Each new row is followed by its nearest point in the smallest flat space through zero that holds the last named rows.
(in the rows, 128 means zero)

J983, 5 rows:
[[146 182 121 171 151  87 109 128]
 [175 165 128 165 137  93  67 126]
 [101 126 174 174 124 102 111 147]
 [142 123 120  75 139  95 100 172]
 [131 101 123  94 108  73 118 181]]
New rows:
[106 130  68 145 154  78 141 106] : [131 157  94 140 132  94 161 130]
[149 150 123  81 174 156 128 102] : [141 154 111  86 169 165 121 113]
[159 114 113 122 141 157 152  89] : [145 128 104 120 124 164 142  94]

J283, 5 rows:
[[137 162  91 224 150 123 143 143]
 [144 127  88 142 178 169  75  93]
 [119  92  77 169 110 101 123 152]
 [164  78  62  93  95 156  63 158]
 [ 89 130  99  81 124 133 161 156]]
New rows:
[ 98 126 161 174  94 170 150 106] : [127 139 151 150 131 115 142 120]
[111 124 139  88 143 162  98 147] : [128 128 123  81 135 154 115 124]
[130 127 104 121 165  94 165 118] : [ 98 130 116 135 146 119 148 123]
[103 122 141 160  95 140  98  93] : [134 110 139 147 131 116 111 107]
[126 133  97  85 137 144 135 139] : [117 133 101  89 133 151 130 142]
[113 147 112 137  91  82  89  84] : [127 102 133 145 125 109 114 113]

J771:
[[118 123 158 134 136 160 138 154]
 [144 126 112  88 143 110 107 158]
 [153 150 162 190 147 130 164 102]
 [107 139 107 102 154 114  85 118]
 [151 161  84  95 136 149 117 160]]
New rows:
[133 151 141 114 170 109 161 112] : [146 143 139 141 159 113 127 123]
[ 81 117  84 138 113 115  90  78] : [ 81 127  94 124 109 114  96  71]
[ 85 168 136  61 122 112  85 141] : [ 95 127 107  82 145 128  80 140]
[153  97 126 133  90 136 159 106] : [142 109 125 142  83 123 160 120]

J793:
[[187  83 142 155 172  56 110 114]
 [162 110  95 188 175 106 118 150]
 [118  76 170 172 106 155 140 157]
 [164 159 158 214  94 103  94 155]
 [141 114 111 117  96 100  53 144]]
New rows:
[186 111 122  90 164 120 123 121] : [147 108 116 105 161  95 124 108]
[105 157 147 135 148 103 149 109] : [135 155 142 129 139 120 154 108]
[ 93 138 144 113 137 134  84  93] : [122 135 129  99 112 124 115 119]
[152 153 160 141  64 130 122 103] : [133 160 173 137  80 118 116 122]
[126 121  81 129 136 160 125 115] : [115 127  89 121 144 146 128 139]
[106  90 124 127 165 141 101 151] : [122  83 106 128 142 138 119 146]

J854, 5 rows:
[[125 194 142 121  98 105 199 149]
 [161 163 119 170 146 157 145 157]
 [140 120 157 118 101 144 140 115]
 [125  93 160 100 152 132 190 173]
 [114 142 133 108 144 140 117  71]]
New rows:
[101 196 107 116 145 106 117 150] : [106 181  96 134 144  96 137 132]
[123  59 146 153 131 140 200 129] : [138  85 162 111 137 146 165 158]
[142 107 127 178 134  79 112 126] : [129 118 107 146 121 114 102 147]
[151 143 134 139 166 131 139 141] : [137 141 124 140 159 145 144 142]
[ 56 128 129 138 113 127 141 126] : [107 133 125 110 124 103 134 124]

J636 (5 x 8):
[[199 195 144 129 158  96  65 130]
 [158 166 138 110 130 146 175 110]
 [132 212 189 141 142 123  83 125]
 [104 169 223 177  93 120 132  71]
 [138 231 195 121 166 202 121 106]]
New rows:
[ 98 145 168 146  81 129 106  80] : [103 136 182 163 106 123 121  96]
[155 149  92  92 158  82 105  99] : [177 143 106 116 140  98 112 139]
[165 167 173 124 114 129 120 101] : [160 171 165 139 128 124 127  99]
[106 138 102 129 161 160 124 116] : [119 127 122 119 148 167 122 134]

J923 (5 x 8):
[[109  55 136  90  38  94 104 167]
 [119 142 139  77 132 114 115 125]
 [129 158  74 152 105 145 111 138]
 [121 109 103 108 132 101 142 150]
 [ 85 101  94 124 143 182 106 110]]
New rows:
[114  90 171 133 160  66  90 130] : [128  96 168 106 135 104 143 129]
[ 90  71 178 191 182 112 123 136] : [124  65 165 162 160 141 162 115]
[167  95 107 141 100 110 130  71] : [134 114 133 149 111 128 131 133]

J355, 5 rows:
[[127 124 149 154 112 171 129 180]
 [113  86 165 126 112 202 152 176]
 [116 133 161 144 167 113  80 102]
 [129 124 158 131  74  64 127  98]
 [113  99 148 111 169  91 144 149]]
New rows:
[112  93 175  81 145 150 115  93] : [103  85 168  99 147 149 123  87]
[163  92 136  89 165 140 138 111] : [116 102 126  95 160 139 142 111]
[148 123 101  80 103 117 121 128] : [135 128 103 109 111 119 150 113]

J920:
[[107 150 158 116 132 193  72  94]
 [100  93 131 115 208 131 116 116]
 [138 173 128 116 121 137 153 134]
 [103 179 129 102 100 162 122 148]
 [128 113 119 127 101 156 116 163]]
New rows:
[142 108 177 128 162 169  90 140] : [136 105 141 128 157 181  98 119]
[134 145 158  94  88 127  87 148] : [113 146 132 124  87 146 105 133]
[140 146 164 125 124 144  82  92] : [130 143 154 134 121 153  93  83]
[142 136 117 158 173 127 121 133] : [141 118 130 129 160 131 138 121]

J681, 5 rows:
[[189 113 112 123  76 100 158 117]
 [189  87 105 127  62  81 173 124]
 [153 111 105  80 124 179 124 158]
 [ 96 131 139  98 160 137 141 109]
 [101 165 122 133 169 115 120 120]]
New rows:
[113 187  91  99 157  75 106 142] : [123 180  82 124 175  95 128 134]
[125  75 132 157 154 153 159 157] : [104  83 128 130 123 135 129 155]
[108 101 152 130 116 137 135 134] : [110  97 149 131 119 137 131 129]
[185  96 130 110  74 102 156 127] : [181  95 120 117  72 110 160 120]
[161 152 147 129 138 140 153  81] : [151 158 148 114 122 130 139  83]
[121 123 115 129  54 107 113 164] : [149 101 116 153  93 118 124 155]

J925, 5 rows:
[[115 186 112 130 172 126 136 135]
 [128 122 126 179 184 119 102 155]
 [136 164 125 136 184 135  63 170]
 [ 86 161 145 136 153 172 146 100]
 [132 138 138 139  95 141 153 161]]
New rows:
[ 86 108 128 128 112 131 128 114] : [116 111 138 129 121 140 136 105]
[132 109 110  98 115 179 157 176] : [132 138 141 124  93 148 138 154]
[ 97 169 139 101 174 129 126 105] : [104 171 121 110 169 140 123  99]
[163 117  87  84 110 128  94 128] : [156 123 115  82 110 107  92 128]

J229 (5 x 8):
[[111 125 123 127 119  85 167  85]
 [162  98 129 116 110 126  82  73]
 [164 155 116  68 117  39 131 149]
 [116  84 115 150 122  71  97  94]
 [138  83 155 133  96 200 145 136]]
New rows:
[147 149  56 139  56 102 129 157] : [138 124 125 110 119  92 130 152]
[148 138 162 117 152 130 125 169] : [140 142 130 114 131 137 123 170]
[127 147 148 108 129 112 140 176] : [133 145 129 110 128 115 144 177]
[ 73 103 129 123 109 175 156 165] : [103 106 143 150 118 167 166 165]
[115 200 105 200 105  89 127 124] : [ 95 163 109 149 162  95 131 121]
[125 109  85 124 128 128 179 139] : [114 123 132 128 118 119 167 138]

J378 (5 x 8):
[[192 103 135 104 129 102 133 155]
 [118  86 169 106 104 197 137 146]
 [154 123 172 162 154 117 117 192]
 [114 122 159 113  81 196 121 152]
 [121 134 154 142 190 159 154 112]]
New rows:
[126 134 182 171 143 116 122  56] : [106 136 130 148 167 130 139 108]
[ 93 125 158 150 138 112 136 141] : [101 118 142 158 144 124 122 141]
[139 146 163 183 144 122 143 135] : [129 147 150 160 162 126 125 150]
[167 109 112  91 154  79 137 116] : [174 106 107 104 149  83 143 113]
[127 188 143 128 133 107 148 115] : [137 178 118 137 143 125 128 118]
[154 200 177  64 134 163 107  83] : [164 192 130  96 128 184 145 106]

J826:
[[ 89 103  94 175 177 119 111 117]
 [106 127  87 112 143 156 124 130]
 [ 98 115 128 181 134 119 180 161]
 [130 146  96 201  76 134  87 112]
 [136 154 157 102 107  88 138 130]]
New rows:
[143 153 119 111 168  91 160 107] : [113 133 138 103 151  94 136 127]
[ 82 167 108 116 122 129 167 103] : [ 93 154  98 112 120 116 147 143]
[140 171 176 144 150 106  89 161] : [140 133 157 134 124  92 118 117]
[112  95 121 140 103 125  88 167] : [126 127 117 150 121 135 119 125]

J74 (5 x 8):
[[110 131 102 105 136 149 122 104]
 [111 160 164 101 107 108 123 181]
 [106  92 109 110 166 146  92 142]
 [130 104  70  68 130 122  91 147]
 [139  69 162 115  87 114 115 164]]
New rows:
[150 130 138 125 165  81 105 121] : [145 130 116 142 150 110 120 149]
[117 105 154 160  82 130 174 142] : [136 112 174 148  90 126 149 123]
[ 80 130 125  83  97 110 158 128] : [106 143 135  83  92 135 130 127]
[186 128 158 108 177 162 173 130] : [134 130 133 153 141 128 135 121]
[152 162 106 135 129 132 129 148] : [143 157 110 130 136 110 131 137]
[ 89 137  94 177 165  47 148  90] : [148 155 105 167 165 120 139 112]

J48:
[[121 156 145 125 147 137  90 146]
 [121 212 171 154 123 149 139 120]
 [142 132 124  93 125  96 157 122]
 [136 132 131 113 121 128 133 102]
 [125 153 180 127 138 114 160 113]]
New rows:
[134 155 141 119 127 113  72 135] : [128 155 135 108 143 134  86 137]
[120 148 129 148 151 131 181 137] : [122 145 141 151 124 118 169 142]
[128 147 149 126 176 162 160 160] : [117 148 156 142 144 121 135 152]

J442, 5 rows:
[[143 118  99  92 114 152 176 156]
 [123 172 183 107 160 216 112 144]
 [129 184 116 149 145 111 192 146]
 [145 125 148 131 111 158 143 138]
 [134 176 124  83 148 146 159 127]]
New rows:
[120 144 144 130 145 153 146 110] : [130 153 145 126 138 144 134 128]
[126 147 136 111 131 190 119 111] : [132 143 153 101 137 174 118 129]
[118 149 161 135 136 115 113 102] : [127 152 154 138 137 118 108 103]
[131 159 158 147 105 170 106  66] : [146 150 184 132 120 145 104  94]
[109 121 162  84 138 133  87 123] : [120 125 142  96 141 147  83 110]
[149 124 154 144 140 131  82 118] : [125 124 158 142 128 134  90 111]

J712:
[[134 185 146  78 160 170 162 164]
 [131 130 162 170 168 125 147 203]
 [ 85 145 200 122 110 128 102 170]
 [ 98 160 154 124 142 116 123 189]
 [137 170  84 100 201 129 168 178]]
New rows:
[116  79 174 120 129 123  97 161] : [100  96 179 137 140 122 106 141]
[ 94  92 173  89  87 104  95 107] : [ 84 105 169 105  98 119  82  98]
[154  89  96 107 148 152 134 144] : [146 112 110 123 162 137 146 117]

J931 (5 x 8):
[[ 71 146 152 172 169 157 140  91]
 [ 94 138 180 130 124 137 149 117]
 [116 140 133 127 160 118 150 121]
 [123 179  91 150  97 151 138 172]
 [135  85 181 153 133 162 173 102]]
New rows:
[118 136 142 113 128 109 140 135] : [121 139 143 110 129 113 139 133]
[112 129 134 149 111 137 127 176] : [123 145 128 138 101 144 133 146]
[ 88 174 145 190 125 100 128  56] : [ 69 153 146 155 155 143 117  98]
[123 125 128 130  76 142 127  89] : [123 117 144 136  97 147 111 125]

J724 (5 x 8):
[[ 82 179  99 185 177 145 102 213]
 [151 144 117 118  96 126 146  97]
 [121 142 160 103 104 132  91 133]
 [ 83 171 170 122 104 152 112 156]
 [ 98  87 145 143  97 160 138 140]]
New rows:
[118 181  69 125 112  97 126  91] : [158 184  92 130 117 117 137 112]
[127  75  93 126 129 150 165 102] : [137  76 109 145 122 134 167 108]
[137 135 154 158 138 163 124 121] : [115 129 133 134 125 137 132 136]
[ 90 136  97 116 144 151 144 101] : [119 136 125 137 134 131 156 125]
[121 129 129 119 136 108 109 167] : [122 132 132 128 145 125 100 149]
[200 124  95  87 130 191 127 124] : [166 121  99 125 105 121 117 108]

J946:
[[130 107 129  93 104 124 138 123]
 [ 94  97 172 139  56 140 142 139]
 [ 83 108 143 128 108 129  99  31]
 [122 162 157 138 156 164 104 131]
 [135  74 174 117 137  96 104 100]]
New rows:
[ 84 133 129 137 167 128  92  91] : [112 140 135 145 156 133  97  78]
[106 131  80 127 150 118 114 135] : [133 142  92 135 143 119 132 118]
[101 166 169 176 167 170 172  88] : [ 99 166 146 171 142 162 104 111]
[155  92 166 143 160 157 105 139] : [141 117 177 133 157 127 105 142]
[ 79 146  82 132 131  98 111 133] : [119 141  90 148 127 120 135 111]

J851 (5 x 8):
[[155 142 205 150  25 159 148  92]
 [154 171 172 155 136 149 192  98]
 [120  87  94 199 106 108 118 141]
 [132 124  99 186 103 135 145 103]
 [155 135 143 113 117 156 108  74]]
New rows:
[121 117 101 200 153 115 145 118] : [132 115  97 198 151 117 148 123]
[100 151 104 154 145 174 173 117] : [123 161  97 148 137 139 175 112]
[131 159 117 148 153 131 117 156] : [124 131 119 135 153 120 139 139]
[129 149 144 158 187 126  76 110] : [152 112 134 138 183 125 107 109]
[157 144 108 104 185 104 129 134] : [130 136 117 109 192 123 128 130]

J128:
[[130 135 147 169 146  98 184 126]
 [151 157  80  99 110  95 143 153]
 [181  95 107 142  93 155 136 124]
 [105  79  73  92 167 104 118 148]
 [144  57  91  90 127  84 170 142]]
New rows:
[131 141 140 125 126 128 145 154] : [130 142 132 128 123 117 139 130]
[123  73 133 129 108 103 143 179] : [134  83 122 112 127 108 153 130]
[137 150 149 162 122 146 140 143] : [139 152 143 162 123 139 137 121]
[ 90  68 133 101 123 137 123 140] : [107  71 135  96 137 128 115 122]
[165 129 140 103 110  88 132  81] : [143 125 144 105  96 112 149 126]
[167  97  56 124 128 127 133 124] : [165  94  61 127 125 130 133 145]

J751 (5 x 8):
[[111 102  82 133 105 172 136 160]
 [132 118 102 143  75 115 158 140]
 [133 187 137 143 110 153 207 154]
 [140 131 115 160 125 149 149  98]
 [106 150 126  95 120 111  71 170]]
New rows:
[168  73 118 154 118 171 114 145] : [124  81  97 139 126 157 129 122]
[161 136  92 146 168 112 131 134] : [132 131 127 137 134 134 127 113]
[131 152  65 135 137 110 175 142] : [130 141 114 142 101 138 160 140]
[ 95  77 123 118 149  40 113 150] : [125  74 143  92 120  68 104 141]
[167 138 167 135 138 127 100 136] : [131 145 148 122 145 115 113 117]
[112 139 111 101  82 139 111 125] : [119 137 106 128 100 126 109 147]

J319, 5 rows:
[[ 66 135  68  99 121 117 151 128]
 [118 113  54  99  97  97  63 146]
 [ 63 119  31 125  77 156 110 184]
 [101  95  61 135 138 152 108 167]
 [ 53  32 125 146 159  71  77  99]]
New rows:
[ 93 121 116  89 111 120 153 110] : [ 89 139 112 108 119 109 148 113]
[140 153 140 129 161 137  96 117] : [156 127 136 126 145 125 121 124]
[172 129 123 130 170 125 132 118] : [169 127 129 120 171 129 129 122]
[ 96 124 160 108 181  95 135 113] : [108 112 145 120 168  98 146  91]
[122 137 157 171 120 111 119  99] : [122 120 170 143 116 116 124 112]

J926:
[[131  46 101 177 103 147 124  77]
 [137 122 173 159 106 179 120 127]
 [ 87 136 116 122 112 191 139  67]
 [134  99  94 125 107 208 120  60]
 [158 131 131 121  89 177 165  66]]
New rows:
[158 127 162 133 163 167 123  97] : [149 130 142 129 116 169 121 122]
[140 118 146 109 101  92  87 119] : [144 119 127 131 130 114 125 139]
[135  80 137 110 128 165 172  85] : [140 111 118 134 103 155 149  80]
[119 110 129 142  90 116 167 130] : [126 116 139 148 109 109 157 110]
[177  94 100 100  90 114  95 119] : [184  96  95 118 126 126 118 121]

J371:
[[162 113 108  43 146  97 160 106]
 [103  85 102 123  71 121 195 130]
 [152  78 111 132  87  52 168 190]
 [171 137 123 107  51 128 129 165]
 [ 78  45 163 126 118  74 184 112]]
New rows:
[175 129  84 102 200 121  96 118] : [165 155  94  99 201 112 112 125]
[118  96  66 165 141  72 132 125] : [118 104  87 158 156  91 159 153]
[103 160 116 137 126 148 197 139] : [107 125  91 139 117 149 160 121]
[126 167  57 177 150  89 124 165] : [141 145  63 178 161 113 129 176]

J941 (5 x 8):
[[100 108 136  97  90 123 107 152]
 [ 88 128 147 159 123 135 116 151]
 [104 129 117 139 110  99 119 132]
 [ 71 139 148 138 111 124 121 145]
 [121  58 133 159 162 155 121 138]]
New rows:
[ 82  91 173 150 173 136 175 143] : [ 73  97 155 150 171 157 147 120]
[110 128 150 112 168 102 117 114] : [106 124 130 122 141 125 143 112]
[122  98 127 165 134 158 113 140] : [125  97 136 162 141 147 115 147]
[ 83 131  96 126 154  88 165 109] : [ 86 128 109 131 145  89 155  89]
[ 96  78 122 176 100 124 116 150] : [ 95  83 123 168 118 116 100 155]
[150 152 123 155 157 100 101  89] : [149 149 107 159 144 108 138 109]

J963 (5 x 8):
[[111  94 155 122 120 101 113  82]
 [137 128 162 120 127 123  80  63]
 [130 108 115 142 145 121 131  54]
 [166 160 170  84 137 104 109 102]
 [ 84 103 137 121 162 155 150 179]]
New rows:
[117 108 179 132 110 124 160 120] : [110 104 149 115 124 106 133 127]
[136 167 130 137  66 134 130 127] : [150 151 118 140  84 119 108 139]
[165 112 116 149 200 200 134 187] : [120 151 107 134 188 198 143 172]

J39:
[[142 185 152 103 120 148 180 125]
 [100 155 164 167 124 132 181 155]
 [201 145 117 113 127 128 161 160]
 [ 76 127 172 140 143 118 166 175]
 [ 61 142  76 140 132 170 124 158]]
New rows:
[151 109  98  83 134  99 141 143] : [158 114 115  88 141 120 122 152]
[136 140 157 117 133 188 156 115] : [127 164 140 114 122 144 154 118]
[116 117 111 143 108 185 130 142] : [111 140  96 146 124 151 129 139]
[134  89 109 153 133 108  83 176] : [132  77 101 152 140 109 100 166]
[145 149 133 188 135 136 107 125] : [138 130 121 180 113 129 130 118]

J824 (5 x 8):
[[147  86 106 161 123 124  96 103]
 [138  73 109 162  87 139 111 128]
 [167 115  88 113 105 122  88  92]
 [115  95 121 103 144  50 150 103]
 [ 91 109 126 149 100 158 155  99]]
New rows:
[166 155 148 134 170 144 121 139] : [147 161 141 135 167 138 105 144]
[178 106  89 141 105 184 126 150] : [157 117 111 144  86 169  96 145]
[ 94 112 134 164 144 101 144  78] : [ 95 102 130 155 153 110 147  80]
[ 94 203 155 115  98  69 168 161] : [102 162 154  78 130 105 177 164]
[117  40 146 152 135 152 137 143] : [111  70 135 180 115 128 136 144]
[169 112 103 162 167  89 128 138] : [151 104 127 148 162  90 101 134]

J262:
[[ 61 128 231 162 114 131  75 129]
 [111 131 206 111  82 140  83 175]
 [133  92 231 124  68 131 137 134]
 [109  98 222  75 153 132  95 130]
 [ 97 111 209 138 119 101  41 125]]
New rows:
[133  62 171 115 131 133 132 115] : [139  90 180 108 130 119 137 106]
[142 137 120  80 121 133 146 147] : [149 129 120  88 127 142 143 152]
[116 132  56 106 177  74 163 183] : [142 148  57 104 165 133 135 136]
[125 129 100 136 153 122 163 119] : [128 131  99 135 150 132 158 110]
[142 138 172 132 139 124 148 154] : [123 124 157 117 120 141 140 136]

J38:
[[161 145 150 138 135 121 138  30]
 [177 120  97 152 162 131 172 140]
 [180 154 156  77 176 116 172 123]
 [140 172  98 120  81 139 108 117]
 [140 123 129 157 109 135 125 141]]
New rows:
[110 170 122 111  93 161  90 105] : [113 164 118 109  82 133  94 106]
[ 97 132 115 102 166 121 109  88] : [ 93 126 115  98 154 118 124  86]
[141 166 139 161 146 154 168 169] : [167 130 129 140 132 133 150 166]
[173 149  79 153  90 160  85 143] : [156 157  81 158  75 147 117 143]
[136 178  82 131 122 144 152 169] : [153 156  76 118 116 139 138 167]
